The rows of a group lie close to one hidden flat surface of 9 dimensions, which may be shifted away from zero. Surfaces can cross.
(in the rows, 128 means zero)
Known rows, each followed by its group:
[ 27 115 144 174 163  88  47 114  94  68 118  66 147 107 159] -> J468
[120 150 125 102 127 120 130 134 148 133 126 126 117 125 124] -> J316
[123 156 127 145 124 127 100 136 142 116 111 138 113 126 132] -> J352
[116 151 194  84 122 146 107 155 103 150 123 118 127 145  98] -> J753
[134 107 157 141 139 131 133 133 145 145  84 118  98 157  91] -> J753
[164 101 141 136 114 139 142 129 113 140 136 160 162 132 118] -> J160
[173 132 152 149 129  99 141  88 119 176 131  63 172 149 142] -> J160
[142 197  83  69 119 134 157 153 120 121  70 103  94 163 138] -> J316
[128 147 138 157 119 143 121 126 105 108 132 142 158 118 129] -> J468
[ 73 135 142 127  86 154 183 130  72 143 150  96 103 121 224] -> J352
[125 115  94  65 143 180 170 137  87 118 148 130 147 128 122] -> J468
[145  91 176 140 144 137 137 102 176 165 148 146 144 104  87] -> J316
[148 120 172 139 127 178 148 114 203 176 172 167 138  89 128] -> J316
[101 124 149 171 144 180 122 147 148 136 116 118 124 141 139] -> J316
[137 105 164 107 109 115 143 121 102 146 117 145 110 157 151] -> J316
[ 66  93  89 150 162  88  83  85 151  81 155 115  51 124 148] -> J160
[130  79 136 143 137 125 149 134 155 152 170 126 105 126  59] -> J468
[151  98 109 124 140 114 128  76  57 123 154  90 139 142 115] -> J160
[162 156  36 131 130  95 137 121 144 112 137 108 130 155 142] -> J468
[116 127 189 109  76 143 113 138  79 138 105 132 122  75 148] -> J468
[ 94 145 151 125 137 121 122 139 143 139 123 121  80 166 119] -> J160
[104 138 110 103 146 130 119 148 119 112 183 146 140 132 142] -> J316
[126  81 112 136 167 109 143 149  98 125 128  81 163 161  56] -> J160
[148 175 144 133  99 100 126 119 147 164 152 112 148 107 141] -> J753
[123 110 125 102 160  85 117 107 144 146 145  96 126 154 106] -> J352
[124 121 161 118 115 118 163  90 109 131 132 162 161 123 175] -> J753
[ 90 163 160  84  93 164  96 154  97 126 184 179 131 111 228] -> J316
[122 153  95 125 152 109 156 145 121 131 131  68 148 150  63] -> J160
[ 91 122 187 109 139 166 104 166  81 134 113  90 129 140  62] -> J753
[156 182 139 124 112 126 100 140 130 169 136  81 100 176 130] -> J753
[139 114 122 170 151 191 157 140 144 142 130 133 121 178 127] -> J316
[ 87 190 152 114 116 126  92 152 110 122  96  77 123 127 155] -> J753
[159 119 126 151 165 182 115 144 151 144 143 135 116 188  97] -> J316
[141 112 119 164 142 126 108  89  97 103 170 154 174 130 146] -> J468
[ 56 163 134 142 115 142 102 201 137 117 104 102  96 132 150] -> J352
[144 120 203  98 103 163 107 126 123 176 146 151  88 122 114] -> J468
[119 143 131 109 124 132 126 167 153 160 175 131 116 145 142] -> J352
[111 115 166 203 103 139  60 187 146 123 131 172 132 104 138] -> J352
[148 155  73 107 132  99 117 100 158 122 147 102  98 132 139] -> J352
[111 177  93 113 132 166 165 154 177 125  68 115 121 117 161] -> J160
[150 103 149 119 122 130 115 115 137 143 120 141 132 126 172] -> J160
[129 144 121 157 127 135 176  95 117 125 139 116 103 146  98] -> J160
[137  77 142 150 132 102 171  75 124 131 154 181 153 144 152] -> J753
[190 124  65  71 123 109  98 104 205 165 248 152  75  96 137] -> J468
[176 106 137  63  78 123 138 156 147 179 149 151  70 105 121] -> J468
[115 167 133 111  96 149 147 145 117 151 164 136  87 142 187] -> J352
[113 216 200  52  99 127 126 165 128 182 162 108 154 111 122] -> J753
[156 128  52 100 131  72  83 101 182 136 181  91  70 131 171] -> J468
[132 151 149  93 117 165 133 125 151 145 163 163 145  81 147] -> J316
[ 95 177 121 122 113 113  74 162 154 117 129 116 120  96 164] -> J352
[ 99 150  87 148 126 144 207 153 143 139 174 110 140 110 138] -> J352
[100 118 128 160 134 148 103 126  81  91 130 116 145 104 115] -> J753
[ 86 152 159 119 136 133 162 143 111 136 163 103 174 104  91] -> J753
[108 121 140 144 133 163 177 125  94 130  91 112 120 152 123] -> J352
[112 131  96 143 144 136 166 112 122 117 131 113  97 145  95] -> J160

New rows. What belongs after each?
[115 112 126 127 154 112 138 150 137 140 111  76 148 162  89] -> J160
[161  94 102 173  84 174 221  57  52 143 148 107 115 127 210] -> J352
[162 181 162 139 113 169 128 145 147 150 165 190 138 125  76] -> J468
[ 73 136 128 165 121  94 108 117 138  98 136 119 112 100 148] -> J352
[160  97 131 170 134 118 150  90 105 141 164 143 144 168 142] -> J753
[121 110 129  94 123 160 133 115  99 127 149 124 135  92 148] -> J468
[115 162 129 119 127 107 137 113  97 138 127  93 127 203 200] -> J753
[ 40 125 155 161 124  91 154 123 117 108 148 129  84 136 147] -> J352
[146  90 130 153 133 134 119 137 132 143 128 101 149 127 128] -> J352
[ 90 227 156  88 115 129 179 145 104 159 141  59 181 117 145] -> J753
[153 137 121 127 153 133  87  79 119 137 173 109 102 185 153] -> J468
[ 93 191 118  71 103 125  88 174 147 139 143  98 118 106 179] -> J352
[157 149 129 155 133 137 154 128 130 156 131  81 132 135  69] -> J753
[212 121 164 130 118 176 145  96 175 182 117 166 119 139 118] -> J316
[141 138  41 136 155 120 170 144 186 123 184 135 137 116  62] -> J468
[140 153 161 127 125 191 123 156 178 169 106 144  94 163 155] -> J316
[106 166 123  79 114 103 138  81 113 130 154 118  74 143 188] -> J352
[149 166 129 142 111 163  47 148  50 122 166  85 117 144 143] -> J753
[133 105 143 155 143 129 125 134 156 146 129 136 111 152 123] -> J316
[129 118  89 150 148  90  99 124 132 108 161 122 140 145 134] -> J468
[ 93 143 109 130 130 110 109 181 161 139 165  93 125 117 146] -> J352
[141 154 117 137 148 152 113 131 174 133 117 121 135 115  93] -> J316
[119 106  88 152 151 152 214 139 126 151 141  75 125 162 105] -> J352
[124  96 177  75 150 145 137 102  84 137 137 122 177 106  79] -> J316
[ 94 133 123  72 104 109 124 204 151 136 124 126 105  75  99] -> J468
[ 71  77 132 173 145  96 115 128  87  94 110  89 153 101 127] -> J468
[136 114 139 165 131 148 122 111 136 125 112 124 139 120 131] -> J316
[124 116 201 120 127 177 162 158 102 161 117 135 106 139  51] -> J468
[115 175 129 128 122 157 123 151 180 135 107 126 117 112 153] -> J316
[149 118 109  74 116 138 122 147 134 133 187 175 133  85 126] -> J468
[116 183 116 151 112  98  96 161 204 131 128 131 156  76 149] -> J160
[125 146  81  72 124 147 118 149  70  84 148 142 120 123  94] -> J160
[112 136 120 121 113 131 104 148 131  97 126 162 130  85 150] -> J160
[151  99 108 152 130 151  87 156 129 137 105  60 136 124 139] -> J352
[167  86  44  58 165 109 153 123 156 154 184 106  85 184 117] -> J468
[108 126 146 157 198 167 106  97 146 131 189 120 114 167  64] -> J468
[ 43 131 237 118 129 121 113 140  79 107  79 157 123 147 132] -> J352
[192 110  62 145 111 106 163  86 110 123 140 120 144 125 165] -> J468
[126 137 107 133 120 126  80 109 118 101  72  83 121 101 161] -> J352
[150 159  84 147 126 116 107  89 140 114 151 104 119 119 159] -> J468
[ 63 120 143 123 157  98 175 120 131 130 152 110 136 144 110] -> J352
[121 107 165 154 126 126 127 125 154 150 116 143 121 136 154] -> J160
[152 153 144 125 107 126 111 119 150 142  94 117  99 130 144] -> J753
[115 126  62 136 165 110 155 133 194 105  94 128  88 182 103] -> J753
[170  96 144 110 140 131 191  74 106 156 153 128 157 155 119] -> J352
[ 75 163 140 160 114 142 124 149 129 105 105 164  35 176 142] -> J352
[181 175 190  48 102 187 143 145 116 188  93 145 110 154 114] -> J753
[ 68  62 143 154 155 102 173 142 145 135 173 131 125 145 102] -> J316
[140 138 145 130 120 144 101 116 136 132 108 130 139 109 138] -> J316
[ 79 120  89 138 123 110 183  94 101 132 158  63  88 130 173] -> J352
[ 93 118 138 129  89 151 130 132  67 139 125  65 101 118 221] -> J352
[ 96 136 144 161 142 111 105 140 115 112 112 109 128 153 105] -> J468
[115 161 152 107 113 125  94 128 121 121 107 144 123 122 154] -> J352
[137 171 121 134 120 131 116 143 148 130 146 142 123 119 110] -> J468
[115 150 121  61  91 183 186 156 114 134  90 105 117  46 119] -> J468
[103 174  79 147 142 151 106  54 112  97 129  44 126  89 181] -> J468
[141 115  60 137 139 167 198  79 103 108 138  88 152  85 131] -> J468
[ 50 173 144 179 142 140 188  73 145 130  60  33  77 145 159] -> J160
[142 184 136 139 101 106  90 155 113 120 104 144 135 153 144] -> J468
[115 108 191 145 115 100 144 126 142 155 211 211 152 130 131] -> J352
[120 172 116 133 104 131 124 160 142 107 130 145 144  71 108] -> J468
[113 185 173 121 115 116 111  78 129  82  78 197 138 103 128] -> J352
[135 170  66 181 128 130 124 175 206 111 144 141 147  85  99] -> J352
[139 169 144  91 115 128 152 116 145 148 116 145 130 128 158] -> J753
[127  86 185 183 124 148 186 111 124 158 101 140 128 158 125] -> J160
[210 135 123 132 103 168 159 110  94 149  62 133  93 223 156] -> J316
[138  99 142 100 138 127 105 151  95 137 121 121 157 148 111] -> J160
[168  67 157 173 114 100 156  67 157 135 159 195 158  74 119] -> J753
[112 147 141  72 157  86 160  74 133 122 124 108 162 120 105] -> J352
[152 156 132 120 121 145 138 120  91 150 136 104 132 173 146] -> J753
[155 136 139 126  99 117 136  98 176 146 131 154 138  59 152] -> J316
[176 139 144 129 140 154 112  82 163 174 188 128  80 154 105] -> J468
[138 115 127 118 156 169 119 143 124 138 187 160 137 169 119] -> J316
[110 117 124 173 145 141 154 105 138 124 135  88 114  97  78] -> J468
[128 155 155  90 118 124  55 172 147 145 124 117 158 103 153] -> J352
[168 150 114 159 107 120   9 156 176 105 110 158 103 102 154] -> J352
